The rows are grouped in 4 different ways at once. Each group adds its own fixed numbers to the row, and there is some noise. The rows also spread widely along 16 directions, which tell nothing about the answers.
(in the rows, 128 means zero)
Some rows, each with its group in each grouping after it:
[154 114 111 118 124 146 140 124 139 116 122 120 104 159 142 100 168 119
 153 172 143 143  99  96 121 160  94 117 167 118 124 169 122]  J_170 J_201 Z revu
[155 144 137 157 110 146 120  97  86 129 166 123 149 131 139 157 130 157
 139 155 100 118 132 107 120 132 138 111 124 116 154  87 133]  J_273 J_829 Z badu
[125 113 105 148 164 102 105 160 117 138 103 100 135 119 154 113  94  99
 159 180 135 123 150 145 156  69 167 145 146 128 140 165 158]  J_273 J_829 E badu
[137 149 137 123 103 107 106 141 147 159 146 104 113  28 126 106 117 138
 110 145  84 123  84 106 117 146 123 141 186 121 170 140 175]  J_170 J_651 G mopu
[160 130 156 155 109 116 135 119 145 130 140 112  91  86 193 109  97 149
 133 118 139  82 162  81 150  87 169 118 141 144 152 104 138]  J_554 J_896 G pude
[ 97 149 134 124 117 101 124 125 153 130 116 115 107  86 153 119 116 125
 157 114 131 138 137 120 153 131 141 166 144 113 180 113 106]  J_554 J_369 P mopu
[ 95  77  78 125 129 123 114 152  92 103 125 144 107  65 150 167  83 118
 128 133  86 155 149 147 112 142 136 188 133 129 152  97  67]  J_833 J_896 E pude
[110 129 115 127 116  91 131 115 102 166 122 133 157 109 144 148 137 131
 157  90 110 119 103 171 130 125 129 153  81 132 152  92 107]  J_833 J_201 P revu
[150  94 101 155 110 165 101 112  91 135 135 146 135 148 127 146 147 125
 168 208 114 140 126 104 139 132 114 103 132 137 127 121  89]  J_833 J_651 E revu
[ 97 143 111 143  88 129 139  79 159 167 168 127 140 131 151 119 128 132
 143 137 110 141 131 148 144 174 167 164 151 138 184 116 131]  J_833 J_369 Z badu
[133  85 108 151 134 116  99 163 134 104 153 156 141 141  50 138  92 125
 129 163  78 160 125 105 107 116  86 122 121 140 133 183 125]  J_554 J_369 Z badu
[139  99  92 144 157 123 132 154 147 129  96 113 125 179 165  80 103 105
 137 140 133 126 132  93 154  87 180 146 138 146 168 165 145]  J_833 J_829 Z revu
[ 89  82 117 149 103 137 129 108 160 121 146 141  76 118 134 137  78 164
 108 112 154 128 130 107  86 193 136 132 128 153 107  67 114]  J_170 J_201 G mopu
[107 110 101 144 130 141 155 141 122 126  78 121 120 116 152 175 149  89
  78 151 108 125 141 134 115 143 136 138 149 113  89  88 107]  J_554 J_829 P revu
[118 150 152 150 112  87 127 115 174 125 125 136 124 105 125 120 120 131
 114 113 114 115 136  77 146 135 154 125 120 126 151 126 157]  J_554 J_201 E pude
[ 86 135 171 134 112 110  96 103 129  99 118 105 141 123 143 161 114 139
 178 102 166 142 133 116 166 186 152 128 146  96 140  99 140]  J_554 J_651 E pude
[158 164 149 108 122 109 149 106 128 146 157  89 125 126  98 160 155 117
 120 148 109 115 116 136 154 135 101 126 157 114  96 148 150]  J_170 J_829 E pude
[ 95  96 139 174 132  93 115 158 165 111 147 188 150 179  36 155 109 118
 143 143 103 142 160 132  98 114  75 119  71 144 102 156 102]  J_170 J_896 Z badu
[149  70  50 131 129 142 141 149 106 156 106 119 132 107 171 135 125  89
  75 150  65 127 111 130 140 122 178 161 151 150 152 148 130]  J_273 J_829 E badu
[120 148 148 153 173  98  94 192 147 106 119 112 123 121 107  96  71 131
 141 137 120 132 126  80 111  83 136 143 144 118 179 145 172]  J_170 J_829 Z mopu
[120 102 153 156 132 117  76 162 128 117 106 128 144 135 114 144 101 121
 169 132 130 140 122 106 143 116 117 109 136 132 148 144 128]  J_554 J_896 P badu
[159  82 107 158 106 121 125 139 115 108 131 153 117  80 140 143 122 124
 103 168  71 113 137 106 113 112 128 116 119 131 129 142 124]  J_170 J_896 P badu
[127 164 149 129 107 105 161  91 147  18 158 133  80 124 167 119 137 154
 148 136 108 153 184  46 144 161 132 155 149  69 191 135  92]  J_273 J_369 Z badu
[134  91 140 135 124  37 120 134 142 103 115 141 168  81 108 119 121 114
 152 131 110 102 141 147 149  91 127 113  84 111  98 204 192]  J_554 J_651 G pude
[ 72  96 138 154 140 128 104 153  91 100  92 124 194 166 143 187 126 103
 161 113 127 161 119 170 138 176 150 143 142 107 147  99 127]  J_833 J_369 G badu
[168 119  99 128 151 115 177 134  91 115 133 120 136 148 161 126 125 128
 102 102 116 106 124 125 115 100 134 142  82 117 121 118 137]  J_273 J_369 P pude
[151  95 141 153 147 148 114 179  98  88  88 130 173 176 133 138 153 111
 147 141 121 131 101  99 114 137 108  96 154 104 136 149 151]  J_554 J_829 Z mopu
[123  79 111 159 102 148  88 156 149 172 105 145 136  95 135 157 112  91
 114 147  74 137 132 101 159 118 158 128 163 176 176 123  93]  J_554 J_896 P pude
[171  50 113 135 111  90 135 169 143 124 106 142 141 114 129 127 122 112
  91 101  84  93 102 116 144 109 133 107 110 154 105 203 164]  J_170 J_651 E badu
[ 78 124 149 150 121  70 141 134 160  91 138 149 161 151  78 166 119 108
 123 109  90 151 166 139 141 141 128 143 119 114 124 145 139]  J_554 J_369 G revu
[111 100  67 136 122 113 149  54 125 153 154 135 155 205 126 128 116 128
 132 100 125 143 120 132 160 151 196 164  48 139 159 110 136]  J_170 J_829 E badu
[150  89 130 132 136 123 135 147 114 136  74 110 127  95 131 188 145 100
  75 140 106  99 129 132 149 114 133 106 121 133  70 125 120]  J_170 J_369 Z pude
[125 141 136 162 143 120 136 127 129  93 144 124 133 165 128 143 116 120
 118 161 109 136 159  89 140 116 156 141 125 106 152 122 144]  J_170 J_651 E badu
[112 126 141 117 118 103 102  91 174 148 103 110  80 154 120 117 121 135
 191 109 192 136 116  94 179 140 111 121 107 143 119 136  85]  J_833 J_896 G badu
[138 114 139 161 113 131 149 143 119 124  99 145 171 129 181 140 166 112
 122 119 101 100 124 127 132 140 146 114 135 125 140 105 136]  J_833 J_369 G pude
[ 97 142 149 105 130  74 120 129 121 103 145 124 124 137 132 128 121 141
 243  90 163 149 137 167 143 122  84 160 115 108 159 136  85]  J_554 J_201 P revu
[142 135 151 146 115 124 123 130 102 135 150 135 166 111  95 179 141 133
 117 133  73 123 121 128 125 136 110 116 120 122 137 107 127]  J_170 J_369 Z pude
[164 113 109 107 168 112  96 142 106 117  90  91 119 114 162  61 140 114
 224 192 186 131 101 119 154  90 115 121 139  98 135 204 159]  J_170 J_651 Z pude
[137 182 153 119 117 102 142 100 138 107 178 100 106 120 134 121 117 148
 153 118 118 137 142  96 150 132 126 152 145 104 174 123 129]  J_273 J_369 P pude

New rows, each followed by its group in each grouping:
[110  61 110 134 129  96  92 126 112 139 103 133 154  94  94 172 103 114
 132 136 117 131 124 163 140 129 137 121  86 141  89 142 135]  J_170 J_896 Z pude
[ 96 118  96 132 155 115 121 124 121 151  89 125 150 132 122 158 120 102
 112 105 106 148 119 121 157 125 173 165  77 127 166  89 100]  J_170 J_369 Z pude
[131 110  81 115 111 117 146 108 113 147 146 144 143 141 133 115 155 128
 148 117 100 146  80 141 107 165 105 152 112 127 153 129 115]  J_833 J_201 G revu
[119 147 151 148  97 136  94 103 164 131 152 108 108 116 144 107 100 149
 157 161 126 145 138  65 158 150 165 127 186 132 194 125 142]  J_833 J_651 Z revu
[143 101 144 103 115  93 116 145 161 143 128  95 111 110 112 115 114 127
 142  96 132 124  92 122 159 139 109 134 160 144 129 184 152]  J_170 J_651 G mopu
[158 157 110 123 151 120 137 143 115 137  78 113 159 131 162 112 193  77
 127 139  82 139  86  90 163 109 146 150 133  93 199 149 133]  J_170 J_896 P pude
[152 125 110 106 140  88 168 127 137 150 139 125 114 149  93 124 135 133
 105  83 133 106  97 129 118 111  92 143  57 127  88 140 128]  J_170 J_651 E mopu
[173 120 126 135 137 109  91 150 109 122 139 124 130 114 108 101 101 142
 164 144 108 124 106  74 139  90 113 108 120 133 156 161 146]  J_273 J_829 E pude
[133  84 122 139 121 110  84 155 152 133 145 139 112 109 131  69  83 148
 214 141 161 128 110 118 113 119 100 117 146 157 147 170 145]  J_554 J_201 G pude
[123 113 102 127 118 140 131 112 114 138 159 121 129 144  98 178 129 117
 113 148  82 155 116 135 125 166 116 150 146 131 133 111 109]  J_170 J_829 G badu
[162  97 115 143 139 117 120 163 102 132 111 134 146 140 105 141 138 111
 136 148 107 114 107 124 125  98 102 103 118 134 101 155 134]  J_170 J_829 E revu
[142  88 113 128 125 142 125 170 146 125 103 139 144 187 114 120 162  86
 144 141 119 147  84 107 140 160  86 118 169 139 122 195 119]  J_833 J_896 E pude
[125 120 134 152 127  99 130 143 138  82 141 159  94 104 125 115 102 151
 161 144 144 114 167 100  90 107  82 123  88 114 101 121 106]  J_273 J_651 P pude
[164  54  71 137 113 130 118 106  72 142 155 153 143 112 118 148 118 139
 138 148  89 125 115 140 116 112 116 124  68 145 118 126 109]  J_554 J_651 G badu
[127  93 136 160 127 105  99 150 123 167 120 132 184 138 100 138 110 124
 141 113 121 104 102 145 125 120 130  93 103 156 105 135 182]  J_273 J_829 G pude
[160  84 124 125 117 116 110 146 120 107 124 132 108 114 132 112 103 153
 158 108 141 114  97  96 131 134 101 106 119 142 116 148 122]  J_833 J_369 E pude
[141 149 126 111 180  91 116 185 108 139 139  58 133  94 153 102  81 110
 142 145 120 133 110 158 135  76 148 173 189 117 168 175 200]  J_273 J_201 P pude
[115 136 126 182 113 145 127  88 156 127 139 147 140 148 186  82 133 133
 166 185 151 118 167  89 135 135 192 122 124 120 178 107 155]  J_170 J_651 Z pude
[120 132 143 148 155 123 173 138 146 129 144 104 105 193 150 124  98 135
 119 109 188  99 157 146 111 108 138 144 109 131  92  96 148]  J_170 J_651 P mopu
[149 124 149 112 111 142 126 116 118 113 128 110 107 136 126 139 148 151
 154 113 155 131  89 101 130 177  83 104 146 114 117 121 110]  J_170 J_369 Z mopu
[106  76 143 172  94 134 149 127 178  97 106 147 103 125 183 127  93 151
 101  87 170  90 162  91 112 170 166  97 129 143  87  90 139]  J_554 J_369 Z pude
[103 119 117 182 163  98 144 148 118 112 114 180 187 203 115 121 126 123
 122  89 107 131 122 102  99 110 158 143  28 117 178  89 135]  J_170 J_201 E mopu
[125 148  91 124 140 101 168  77 115 137 106 114 144 124 175 105 154 115
 112 103 139 124 108 115 135 139 175 158  75  86 145 100 158]  J_554 J_896 G pude
[136 142 110 166 131 181 141 108 165 149 125 126  97 174 121 114 139 117
  74 189 140 131 119  51 120 158 144 109 149 139 110  95 135]  J_170 J_369 E pude
[114  91  96 151 115 127  91 108 132 148  95 126 127  92 101 131 114 120
  98 178 118 144  93  96 121 161 144 103 131 132  95 126 159]  J_833 J_896 G revu
[173 148 143 108 155 109 175 170 140 131 145  90  84 168 145 112 121 124
 120  82 148 101 113 123 122  84  86 151 136 131 116 158 128]  J_170 J_896 P badu
[142 115 136 149 137 118 139 136 118 157 145 120 168 172 142 125 118 130
 136  92 133 107 108 139 128 117 147 124  94 141 133 112 169]  J_170 J_651 G pude
[119 115  95  93 125 137 140  96 111 144 101  94 118 112 137 178 154 103
 115 130 123 143 114 140 157 169 132 154 147 113 104 114 102]  J_554 J_829 Z pude
[101 111 144 166 121 116 108 177  96 142 125 137 170  56 135 185 122 118
 115 148  79 112 129 186  90 133 119 130 145 118 119  94 149]  J_170 J_651 G badu
[145 114 131 115 135 145 157 164 126 107 141  99  84 141 171 109  93 153
 131  81 164 112 114 110  90 142 107 145 173 128 130 112 126]  J_554 J_829 Z mopu
[143 147 127 125 104 115 154  93 107 151 137 115 137  92 157 148 153 139
 122 108 112 107 120 132 134 135 137 137 111 109 136  96 128]  J_554 J_651 Z revu
[ 86 147 111 149 113 126 113 125 123 119 152 154 136 125 135  95 106 166
 174 103 143 154  94 105  74 186 109 154 112 104 178  74 124]  J_833 J_651 E revu
[108 125 118 134 119 113 150 136 128 126  97 121 128  90 211 121 131 122
 120 103 115 115 120 133 127 145 175 168 142 113 182  93 132]  J_833 J_201 P mopu
[112  84 110 144 121 151 115 106 124 181 133 120 145 160 115 155 118 111
 143 146 156 134 118 161 133 152 133 120 129 159  86 111 130]  J_554 J_896 G pude
[141  81  96 141 110 127 104 126  95 160  89 132 153  62 145 156 136 116
 108 133  83 112  99 120 133 136 149 111 114 139 122 104 135]  J_273 J_829 G pude
[100 102 118 100 112 103 134 117  97 120 129 105 109  80 157 172 117 129
 174 102 134 142 146 188 148 149 117 168 147 120 124 103  75]  J_554 J_369 G revu
[113 134 110 160 145 125 125 133 150 146 110 125 131 114 125 108 111 116
 100 172 120 130 136 101 120 110 161 140 126 120 144 120 154]  J_554 J_369 Z mopu
[165 193 129 144 129 169 160 127 129 163 126 101  96 118 172 114 169 125
 101 178 136  94 108  90 100 132 106 120 176 113 110  82 134]  J_833 J_829 E pude
[208 108 109 147 115 158 136 180 118 156 142 133 118 106 185 106 132 131
  95 126  51 101 101  66 126  81 140 135 154 163 219 138 113]  J_170 J_651 Z badu
[179  54 102 126 154 131 123 168  97 102 134 107 146 151 141 133 102 100
 136 166  93 132 136 132 165  85 155 134 161 152 143 204 149]  J_170 J_369 Z pude
[139 113 110 127 165 106 115 146  65  89  72 102 169 114 143 137 152 100
 142 173 130 146  87 140 114 131 124 118 133  64 106 157 185]  J_554 J_201 P revu
[128  94  79 117 111 117 150  99 129 145 128 133 110 112 124 156 129 114
 110 130  95 129 145 131 139 125 137 155 106 140 117 121  84]  J_554 J_829 Z revu
[139 144 123 147 122 131 143 109 117 118 126 143 127 142 150 133 168 119
 143 171 102 131 137  95 142 128 130 139 125 111 169 111  94]  J_833 J_201 E mopu
[123  73 117 128 131 116  84 119 120 149 142  98 122 120  78 167  73 124
 146 164 131 148 138 147 167 124 133 121 140 162  88 152 132]  J_273 J_369 G pude
[107 100 143 158 134 130 127 138 134 148  95 112 137 115 147 193 115 103
  89 135 120 108 160 141 149 120 173 126 137 147 103  90 124]  J_554 J_201 Z pude
[153 163 108 116 127 113 139 127 127 151 133 137 120 127 122 116 168 125
 159 137  95 127 104 111 131 106  81 152 108 116 170 140  80]  J_833 J_829 Z badu
[142 205 170 135 126 105 160 129 124 125 159  94 120 105 146 119 133 152
 129 119 138 104 124 123  98 121  98 135 149  83 125  99 170]  J_554 J_651 P revu
[117 157 166 171 149 101  89 183 177 120 127 132 111 116 112  94  91 126
 154 164 127 126 138  70 127  91 125 121 162 135 169 146 152]  J_170 J_201 E pude
[125  99 151 134 111 115 148 161 146 127 151 118 146 146 169 132 122 115
 148 102 124 112 130 170 133 149 135 140 183 146 142 154 159]  J_170 J_201 P pude
[120 157 149 139 113  89 137  94 143 131 143 121 149 122 142 112 128 141
 156 110 124 120 143 120 161 118 162 143 111 111 184 128 151]  J_554 J_369 Z mopu
[138  94 133 165 107 146 152 106 125  95  98 157 150 164 162 167 182 105
 117 156 117 116 147  97 140 158 143  91 117 115 106 107 113]  J_554 J_201 P pude
[135 132 106 126 134 116 133 130 142 103 134 117 138 148 168  84 121 120
 152 123 103 147 111  80 151 138 169 162 159 115 212 155 156]  J_833 J_829 G pude
[126 113 138 136 135  89 136 154 156 106 118 146 129 139 129 123 129 113
 174 127 134 112 165 129 141  91 105 132 113 127 120 163 111]  J_554 J_829 Z pude
[143  86 146 109 130 129 131 136 131 140 111  92 120 188 137 159 129 118
 167  95 172 110 113 147 172 139 109 111 151 158  80 145 116]  J_833 J_829 G pude
[127  73 121 112 123 131 149 160 130  89 132 113 109 120 148 157 110 120
 107 118 122 135 129 141 106 175 112 143 188 129 100 153 132]  J_554 J_201 Z pude
[173 203 191 124 153  90 121 141  99 161 130  63 163 112 156 101 150 136
 193 125 146  95  95 147 167  70 128 124 152  95 179 140 193]  J_170 J_369 G mopu
[137  87 116 137 147 136 118 166 103 153 112  97 130 107 149 161  90 109
 102 130 117 120 134 143 134 100 155 142 149 154 117 122 128]  J_273 J_896 Z pude
[109 104 111 145 133 116  99 171 128 168 120 117 165 116 149  76  91 129
 159 110 145 127  79 147 110 136 151 143 144 138 166 142 190]  J_273 J_651 E mopu
[151  94  71 121  84 136 109  76 111 154 117 134 117  58 118 141 153 118
 113 186  81 148  97 105 144 160 126 116 132 126 125 133 108]  J_554 J_369 P revu
[125 103 152 161 134 125 103 146 136 113 121 118 130 169 128 125  93 142
 161 122 163 127 124 101 137 127 130 101 132 142 126 133 145]  J_273 J_369 G badu
[138  68 127 165 101 139  82 157 121 117  77 168 141  92 158 155 161 108
 158 173  80 129 128  91 151 126 132  98 139 143 180 137  73]  J_170 J_201 Z badu
[144  99  98 133 153 109 156 181 156 120 131 143 103 143 114 107 115  98
 126 149 114 124 148 124 114  80  87 149 128 146 105 179 109]  J_554 J_369 G pude
[117 159 194 129  94 116  75 128 176 171 163  94  88  89  98 121  84 171
 186 118 180 115 104 112 135 155  79 101 181 153 110 116 144]  J_833 J_651 G pude
[140 108 138 148 158 103 140 165 121 123 117 107 142 169 157 129 117 103
 150 147 132 112 154 151 153  70 151 135 141 142 130 155 148]  J_833 J_201 G revu
[115 154 167 118 153 106 109 113 155 123  91  82  84 144 126 127 117 129
 175 126 209 127 138  91 168 122 116 116 124 111  95 127 115]  J_273 J_896 Z pude
[160 127 109 113 158  92 122 148 109 135 103  76 102  89 149 113  91 124
 124 131 124 113 115 111 146  67 146 144 134 125 126 149 155]  J_273 J_829 P revu
[ 97 119  84 148 140 144 114 157 135 139  73 131 145  92 171  97 137  89
 120 160 118 153  95 110 119 163 163 154 171 108 169 125 148]  J_554 J_369 E pude
[120  97  53 114 106 112 124 106 133 136 102 158 164 111 143  96 173  92
 151 150  77 158  85 114 148 175 141 158 126 113 178 172 127]  J_833 J_829 E pude
[103 125 124 131 143  98 129 158 119 103  89 105 145 106 158 116 128 113
 132 116 139 140 107 137 106 153 131 142 153  87 125 147 168]  J_273 J_896 Z revu
[154  85  81 123 154 150  97 144  62 163  83 109 159 145 121 159 136 105
 138 131 104 146  73 116 147 111 132 123 109 135 140 104 106]  J_554 J_829 G revu
[151  87  99 109 149 133 133 153  91 136 118  94 130 141 148 129 119 112
 140 127 129 137 104 151 138 119 123 148 154 135 131 150 127]  J_273 J_369 G mopu
[114 100 101 133 146  94 132 154 148 112  86 145 122 140 106 136 113 116
  90  86 105 138 110  90 121 128 126 151  74 125 134 139 108]  J_833 J_896 Z badu
[109 132 145 136  86 143 144  92 138  89 129 137  87 127 152 162 135 157
 124  95 135 134 136  76 116 198 115 129 136 110 131  63  67]  J_833 J_896 Z revu
[102 116 102 104 117  77  88 109 109 166  71 129 182  77 122 147 178  99
 186 126 106 147  81 169 178 142 123 149  87 102 162 159 110]  J_833 J_651 Z badu
[ 90 102 144 147 137 121 112 144 130  80 120 133 132 159 128 166 101 124
 136 114 114 157 141 103 135 156 153 148 134 120 173  99 107]  J_170 J_201 P mopu
[116  94 140 168 132 121 133 147 156 107 132 141 116 162 146 114  94 136
 142 133 162 108 147 120 103 130 138 112 123 145 104 119 152]  J_170 J_201 P pude
[122 134 128 176  91 115 127 112 143 146 139 178 190 124 160  98 167 127
 165 153  91 114 118 125 117 140 145 116 108 128 188 123 157]  J_833 J_201 P pude
[142 114 106 122 136 140 111 122  94 165 114  85 124 115 112 157 131 107
 115 173 125 144  97 134 133 137 118 121 162 125  92 128 137]  J_273 J_896 G revu
[162 110 103 151 124 136 139 124  86 173  91 128 164  73 160 162 178  99
  74 195  64  95 116 149 127 103 158 119 125 124 124 113 143]  J_833 J_201 Z mopu
[114 121 137 158 113 110  96 117 167 139 119 147 108 108 122 104  91 150
 157 113 155 117 132  72 135 123 134 111  85 141 141 100 122]  J_554 J_651 P pude
[ 92 102 100 159 138 147 117 138 152 105 141 119  72 104 149 103  44 150
 113 181 153 134 160 107  76 144 159 154 171 135 121  97 148]  J_833 J_829 Z mopu
[136 120  87 134 126 126 148 112 148 172  77 142 135 113 133 134 190  84
  97 163 100 112 115 114 142 127 135 126 103 127 111 131 113]  J_170 J_829 Z pude
[139  49 108 138 101 151 147 131 105  93 138 127 124 165 147 175  99 131
  77 101 105 133 122 109 124 181 151 123 153 148 100 120 124]  J_833 J_896 E revu
[131  99  86 156 142 139 172 114 128 135 145 133 121 180 168 105 133 114
 139 191 150 121 165 156 105 106 155 142 119 135 110 128 133]  J_170 J_201 Z revu
[147 148 151 153 120 136 122 135 104 135 158 115 114 102 148 153 103 154
 141 133 100 108 151 107 124  97 137 130 145 136 168  74 108]  J_170 J_829 Z revu
[161 121  78 122 140 143 139 129 119 157 136  84 104  78 184  99 107 113
  89 179  96 125 128 108 141 100 185 167 175 133 165 147 159]  J_273 J_651 Z pude
[168 108 115 128 128 117 144 143 141 147  98 108 112 101 164 124 151  97
 106 161 101 103 131 124 166  85 145 131 148 137 133 175 128]  J_170 J_369 Z badu
[132 126 130 160 156 108 152 125 125 129 116 108 151 165 159 153 116  98
  99 159 112 107 171 128 173  81 208 142 119 132 132 124 161]  J_833 J_201 E pude
[144 153 146 157 117 146 134 115 145 129 187 125  94 138 112 136 109 141
 130 183 106 128 173  84 135 110 113 125 158 146 139 109 103]  J_273 J_369 G pude
[103 126 153 155 167 124 126 169 137 116  65  76 114 122 203 157  93  93
 104 139 162 105 171 118 174 100 210 147 175 123 121 101 150]  J_833 J_651 E pude
[143 122  92 155 116 135 176 103 133 148 107 147  90 118 149 146 144 127
  65 136 111  95 141  99 111 111 132 125  74 140  84  67  82]  J_833 J_369 P revu
[149 110 136 123 122 126 127 103 103 156 109 117 132 126 128 183 153 130
 132 113 134 106 118 130 151 128 116 106  92 136  98  97  93]  J_554 J_201 Z pude
[123 128 125 144 153 115  96 148  72 134  97  96 126  56 170 143 102 133
 153 164 131 121 130 140 116  93 151 136 137 108 146  91 129]  J_273 J_201 Z revu
[151 120 111 140 108 167 125 111 109 121 119 101  99  94 178 140 135 128
 107 176 114 133 120  89 135 155 147 123 182 117 143 107 119]  J_273 J_369 P badu
[170 113 162 137  98  74 115 115 134 109 143 142 139 112 111 119 113 161
 161  95 121  92 119  95 164 108 114  86  84 139 123 162 152]  J_833 J_369 E pude
[124 111 120 132 147 112 126 155 126 102 142 124 148 151 135 113 107 118
 154 125 115 146 127 118 133 123 141 158 132 118 174 157 150]  J_170 J_651 Z pude
